The same things were measured in two ways. Each way mixes the same 8 hidden numbers, adds some noise and spreads widely along 5 directions of its own, which tell nothing about the thing.
In the rows, zero is written as 128.
Some things both ways: the first way, then the second way.
[132 128 171 140 112 155 140 133 113 142 135 109 114 129 154 119 128 171
 133 125 137  78 125 103 125]
[130 146 186 122  93 106 120 174  68  99 123 119 108 113 138 163  75 133
 140  78  33 128 197  74  40]

[112 113 137 179 130 124 132  99 153 122  84 131 141 107 134 169 109 158
 117 126 165 142 115 138 123]
[128 169 106 158 118 117  86 139 134 113 117 117 129 176 206 142  83 112
 151  93  59 172  79 192 118]

[127 127 175  94 112 114 140 146 111 116 157  96 104 127 169  80 189 146
 130 142 126 108 121 111 102]
[ 93 108 145 128 120 101 140 135  97 125 117 155 100  93  95 101 148 127
 134  98 116  91 146  68 116]

[101 131 133 141 165 120 108  69 119 109 105 139 158 112 121 173 108 157
 104 134 174 138 126 172 112]
[114 150 102 194 120 100 123 134  66 115 141 132 150  80 107 129 146  91
 130 135 164 101 169 128 199]

[154 139 130 145 113 154 144 127 158 121 133 120 108 130 128 134 114 155
 157 152 143 139 155 147 151]
[124 128 117 119 102 145 132 130  91 131 141 168 135 127 135  90 143 110
 168 117 135 135 111 116 135]

[111 130 119  78 108 138 128 142 109 147 101 128 113 133 117 105 122 117
 132 132 132  71  93 117 115]
[133 133  97 178 148  88 123 129 109 144  93 115 105 164 158 141 158 102
 135  76 128 137 106 174 133]

[115 139 137 111 120 133 137  95 103 105 143 113 158 124 168  83 180 132
 126 113 124 125  95 147 107]
[170 152 173  88 157 133 211 162 142 187 111  98  88  99 113 129 144 142
  94 145 160  88 132 123  75]

[102 123 158 149 130 139 114  98 138 124 119 145 154 109 119 164 109 144
 100 128 170 112 138 131 142]
[ 99 141 139 127 117  89 125 107 144 139 134 161 114 126 118  96 118 123
 134 135 155 109  87 136 177]

[138 130 136 141 133 120  99 116 152  97  94 144 144 109  97 145  96 130
 129 159 165 127 162 129 118]
[147 161 127 124 125 167 135 159 110 130 134 112 138 113 153  98 107 116
 126 139 108 140  95 136 120]

[114 142 121  71 141 106 105 143  91 129  99 153 120 142  90 155 116 116
 104 146 156 103 119 139  94]
[129  89 151 135  94 122 169 158 120 117 103  79 110 144 118 145 153 155
 115 144 105 108 173 102  77]

[143 176 139 125 129 136  98 128 101 114 133 161 116 137 114 120 128 107
 139 130 157 127 140 112 120]
[158 145 145 192 106 126 154 170  60 142 109 108 139 103 121 118 124 103
 132 101  76 124 145 135 123]

[171 142 115 120 141 149 128 136 133 135 136 142 121 147 101 148  91 126
 148 144 109 124 159 140 142]
[142 105 158  75 118 195 176 141 128 127 157  95 124 154 105  56 104 166
 109 184 167 162  52 118 120]

[ 75  89 127 137 111  90 112 150 146 138  80 144 133 109 141 130 141 116
  92 108 143 133  85 102 111]
[107 127 114 130 130 116 145 109 177 122 136 128 126 156 148 148 135 143
 139 155 154 133 111 170 144]

[ 92 108 176 148 144 107 132  77 140 129  68 140 153  89 146 172 137 169
  96 132 178 107  86 132 103]
[ 96 143 107 198 146  77 103 120 106 105 116 144 126 109 140 155 134  96
 146  75  99 118 149 146 155]

[113 122 128 158 154 131 110  77 165 117 127 142 149 108 121 167 100 152
 113 131 162 160 149 168 163]
[152 156 141 111 115 144 129 122 112 117 149 154 151 121 135 134 112 100
 144 141 150 132 129 119 164]

[124 115 141 119 109 154 129 153 131 143 188 135 150 144 142 108 133 112
 106 105 104 119 155 122 173]
[124 144 178 108 143 106 152 107 154 130 138 166 118 111 111 134 102 124
 139 115 135 114 118 120 138]

[137 133 136 137 146  92  95 128 133 103 111 154 150 114 156 117 145 120
 123 126 138 163 131 118 111]
[158 133 169 117 124 169 168 157 140 117 131  84 138 113 134 118 112 136
 117 158 109 123 131 124  89]

[121 128 128 155 102 156 140 138 143 157 139 150 117 140 106 159 108 115
 118 107 130 125 130 120 170]
[101 117 150 127 100  75 123 109 142 117 113 174 105 159 139 164 122 133
 162  85  85 122 146 117 112]

[140 126 139 151 130 111 130 144 147 119 138 101  83 128 147 105 149 143
 156 140 116 159 141 108 124]
[125 128 119 121 108 159 124 140  99 111 131 150 136 127 133 112 122 123
 138 121  97 145 106  95 141]

[138 102 137 185 154  92 121 118 146 123  54 122 127 110 113 179  93 155
 131 140 137 133 109 108  85]
[123 117 144  84  98 168 157 175 144  94 122  88 118 119 136 171 119 176
  99 172  71 116 177  65  59]

[ 81 111 115 116 154  97 103  86 154 130  94 182 146 104  63 176 120  85
  90 127 150 146 110 145 137]
[117  96 151  74 128 111 137 107 171 108 120 116  93 175 126 149 135 153
 108 147 168 123 116  99 120]

[159 158 118 116 144 116 102 144 105 106 132 127 107 146 121 108 123 122
 155 150 127 142 150 127 105]
[115 101 118 156  92 124 125 149  79 111 113 113 128 111 112  95 164 112
 121 135 129 100 147  85 148]

[122 111 136 182 130 157 140 112 138 164 129 110 124 126 169 125 106 162
 139  86 102 111 102 102 159]
[106 135 143 119 120  94 111 109 120 104 148 147 118 136 119 134 104 123
 132 129 163 128 125 116 163]

Other things, the second way, with their names:
Z932: [156 127 157  93 125 145 142 150 108 100 141  80 119 149 145 166 116 136
 122 143 153 140 174 109  72]
Z280: [124 161 169 169 158 105 127 143 102  93 143 109 138  75 132 146  92 101
 139  93 101 113 174 131 102]
Z383: [168 109 136  95  92 195 142 148  59 111 164 100 143 184 138  79 112 132
 150 152 167 193  90 127 108]
Z736: [181 158 126 188 132 126 168 141 138 154  99  94 154 123 135 149 147  94
 104 154 136 109 120 181 184]
Z16: [ 62  88 122 134  81  97 117 127 117  93 126 144 113 115 101 112 147 148
 131 144 118  94 157  70 144]
Z718: [ 88 104 134 146  66  78 119 153  89  94 102 159 114  90 122 183 164 126
 150  99  56  68 252  39  85]
Z415: [132 135 149  76  90 167 133 189  82 113 137  84  99 150 151 115  81 169
 115 138  77 163 124  87  39]
Z217: [132 128 131 105 122 149 121 166  81  97 140  86 115 128 150 129 123 131
 127 131 132 137 159  97  72]
Z584: [110 103 181 127 101 116 142 156 106  97 113 124 107 122 121 140 109 146
 145  85  40 120 172  76  48]
Z634: [151 136 143 149 134 143 133 145  74 120 134 100 131 135 123  96 106 110
 122 115 135 155  94 136 141]
Z675: [109 151 144 127 105  84  81 141  66  96 123 161 101 141 139 168  76 120
 142  58  57 150 150  82 111]
Z192: [102 157 130 135 126 115  80 126  72  78 164 155 134 119 140 136  77 109
 156  92 115 160 137 109 142]
Z215: [144 167 173 102 188 156 193 139 160 131 169  89 122 108 130 138  82 154
 121 151 167 145 115 174  83]
Z806: [121 124 117 122 122 125 146 115 159 128 126 120 125 147 114 133 137 141
  97 180 175 120  94 132 193]
Z404: [170 134 173 109  78 111 147 157  81 147  94 138 110 120 109 140 137 111
 112 117 101  92 165  59 123]
Z697: [203 160 151 170 220 183 173 141 144 130 110  77 152 117 153 137 119  83
 111  91 109 158  76 186 119]
Z712: [125 149 135 172 118 107 150 154  65 115 146 124 136  91 119 164 125 119
 149 112 120 121 205 127 110]
Z836: [133 122 134 132 142 160 138 143 116  99 133 103 136 126 139 120 125 123
 133 121 114 144 122 122 103]
Z36: [105 132 108 136 114 115 105 124  85 107 141 153 122 135 126 124 121 118
 139 114 137 142 119 109 163]
Z765: [143 132 136 162  94 100 146 151  88 150 116 110 120 142 142 115 143 115
 151 117 126 118 144 159 106]
Z12: [129 139 129 134  90  99 138 150 110 142 113 130 112 135 152 148 141 124
 147 121 108 108 164 128  98]
Z305: [146 100 150 112  85 125 155 135  87 143 132 117 118 159 127  84 157 125
 156 141 181 124 132 127 105]
Z698: [113 134 134 137 100 132  75 148  75  64 124 139 135 119 136 146  86 111
 125  94  47 145 144  58 136]
Z618: [136 132 171 116 115 123 126 154  82 105 137  94 113 126 124 118  95 128
 120 120 123 131 144 100  93]
Z266: [124 166 116 158 142 132 130 139 113 126 146 114 141  97 143 102 118 105
 133 140 153 125 110 165 152]
Z709: [165 183 151 110 182 181 173 154 182 136 139  78 130 135 168 149  66 148
 105 147 102 169  67 194  89]
Z672: [137 176 126 159 133 165 132 152 105 116 159 111 152 138 162 106  57 129
 148 122  83 193  68 196 124]
Z91: [117 151 135 133  75 116 114 146 112  97 135 130 141 110 124 164  99 134
 111 166 100 110 168  91 164]
Z436: [140 139 145 108 126 151 105 153  98  85 127 100 129 109 131 132 105 113
  95 135 115 123 136  67 133]
Z967: [ 72 127 126 133  66  82  79 163  90  86 121 123  97 147 171 145  99 148
 160  93  42 130 175 100  52]
Z542: [112 101 143 116 102 137 149 107 114 117 129 209 133 127  95 121 137 126
 161  97  93 135 116  74 154]
Z96: [143 146 137 151 157 136 201 135 174 165 118 112 123 127 123 136 131 145
 115 146 126 128  88 187 134]
Z370: [147 165 171 121 139 127 139 136 118 120 146 128 129 121 144 142  81 117
 147 107 113 142 132 141 100]
Z76: [146 160 174 167 185  71 163 108 139 134 132 132 127  84 123 180 137  86
 150  89 171  87 191 165 121]
Z652: [135 140 125 134 120 109 142 122 110 146 131 137 126 117 112 109 150 106
 120 149 191 102 117 128 187]
Z220: [138 135  98 113 136 144 149 110 130 139 153 128 137 143 129 111 158 118
 129 179 237 134  97 156 188]
Z53: [147 149 167 121 113 125 137 137 110 120 148 118 135 126 141 118  98 117
 147 131 139 130 137 140 111]
Z437: [150 135 136 161 114 105 169 109 126 154 123 169 143 132 122 143 155 101
 163 116 143 114 136 160 165]
Z998: [ 99 150 144 135 140 138 131 121 124 101 166 147 143  93 124  99  90 123
 151 128 126 135 110 134 142]
Z970: [ 91 105 131 108 118 134 153 129 158 108 141 104 114 138 115 117 128 169
 112 175 153 124 115 118 125]
Z524: [126 132 113 149 152 124 152 123 141 128 136  88 126 138 126 126 140 130
 107 164 193 128 105 170 164]
Z116: [160 125 146 134 127 168 147 166  89 111 106 110 130 119 131 138 124 119
 118  98  59 142 134  86  93]
Z318: [114 147 134 153 139  75 119 109 126 129 125 144 114 130 128 139 121 107
 132 106 154 115 118 149 169]

Some of these things the first way, each followed by its name:
[119 124 137 131 128  91 120 158 113 114 139 120 103 139 126 127 152 119
 114 133 129 152 134 112  99] -> Z16
[ 74 110 145  79 120 125 116  98 128 128 132 173 209 106 166 118 158 114
  67  97 151 115  97 157 143] -> Z76
[102 120 134 149 107 120 111 130 150 119 144 153 144 115 154  91 168  91
 111  92 127 158 122 103 149] -> Z370
[108 140 120 104 162 119  77 120  92 123 102 152 145 128 129 139  92 140
 106 123 160 106 127 134 114] -> Z736
[150 134  91 148 146 128 146  86 144 100 131 114 152 134 126 137 129 133
 153 134 110 183 124 187 116] -> Z217
[122 114 135 106 106 128 137 178  94 150 138 115 128 148 172 101 140 134
 117 102  98  95 103 102 111] -> Z96
[149 175  86  98 101 170 115 149 100 118 165 152 134 170  95 121 102  89
 137 121 137 137 160 164 143] -> Z765
[105 121 128 107 116 143 143 128 101 133 144 110 143 142 140 139 133 147
 105 120 138 113 116 161 123] -> Z712
[118 103 132 146 137 102 134 134 126 133 101 122 133 126 146 147 130 141
 113 118 117 135 100 121  98] -> Z970
[142 114 115 141 119 164 156 141 126 150 148  91 103 149 131 126 100 159
 151 125  97 105 133 129 146] -> Z36
[109 124 145 163 119 155 151  99 135 145 157 111 104 133 106 144 126 139
 130 114 126 116 127 129 155] -> Z675
[132 126 168 114 108 134 133 171 151 159 146 137  65 134 111 134 130 132
 133 149 130 101 159  87 165] -> Z542
[135 144 133 149 139 135 115  96 129 121 128 144 140 120 135 121 128 124
 136 111 128 136 118 124 132] -> Z618
[156 115 109  74 113 121 108 203 128 130 134 131 118 149 120  90 115 101
 136 146  90 107 157 100 127] -> Z836
[103 119 132 138 128 147 131 101 120 138 142 129 148 129 145 133 125 138
 109 100 128 115 110 142 147] -> Z318
[132 136 174 114 114 116 141 149 116 131 140 130 109 134 152 123 162 140
 121 139 134 118 126 110 113] -> Z584
[149 129 117 158 140 148 126 100 137 104 122 128 180 130 139 154  92 149
 127 126 132 143 150 168 126] -> Z266
[117  98 163 200 142 140 152  63 175 141 101 117 140  94 153 170 114 181
 129 116 144 133 109 134 149] -> Z192
[177 139 123 111 161 125 112 116 144 125 124 169 169 125 162 101 128 111
 150 121  79 145 125 127 139] -> Z697
[119 119 162 152 127 109 112 125 131 113 130 140 168 108 199  87 172 123
 113  94 116 144 105  95 121] -> Z280
[125 118  98 133 147 124 129 110 112 134 118 126 159 137 146 133 119 131
 124 103 101 142  95 153 115] -> Z524
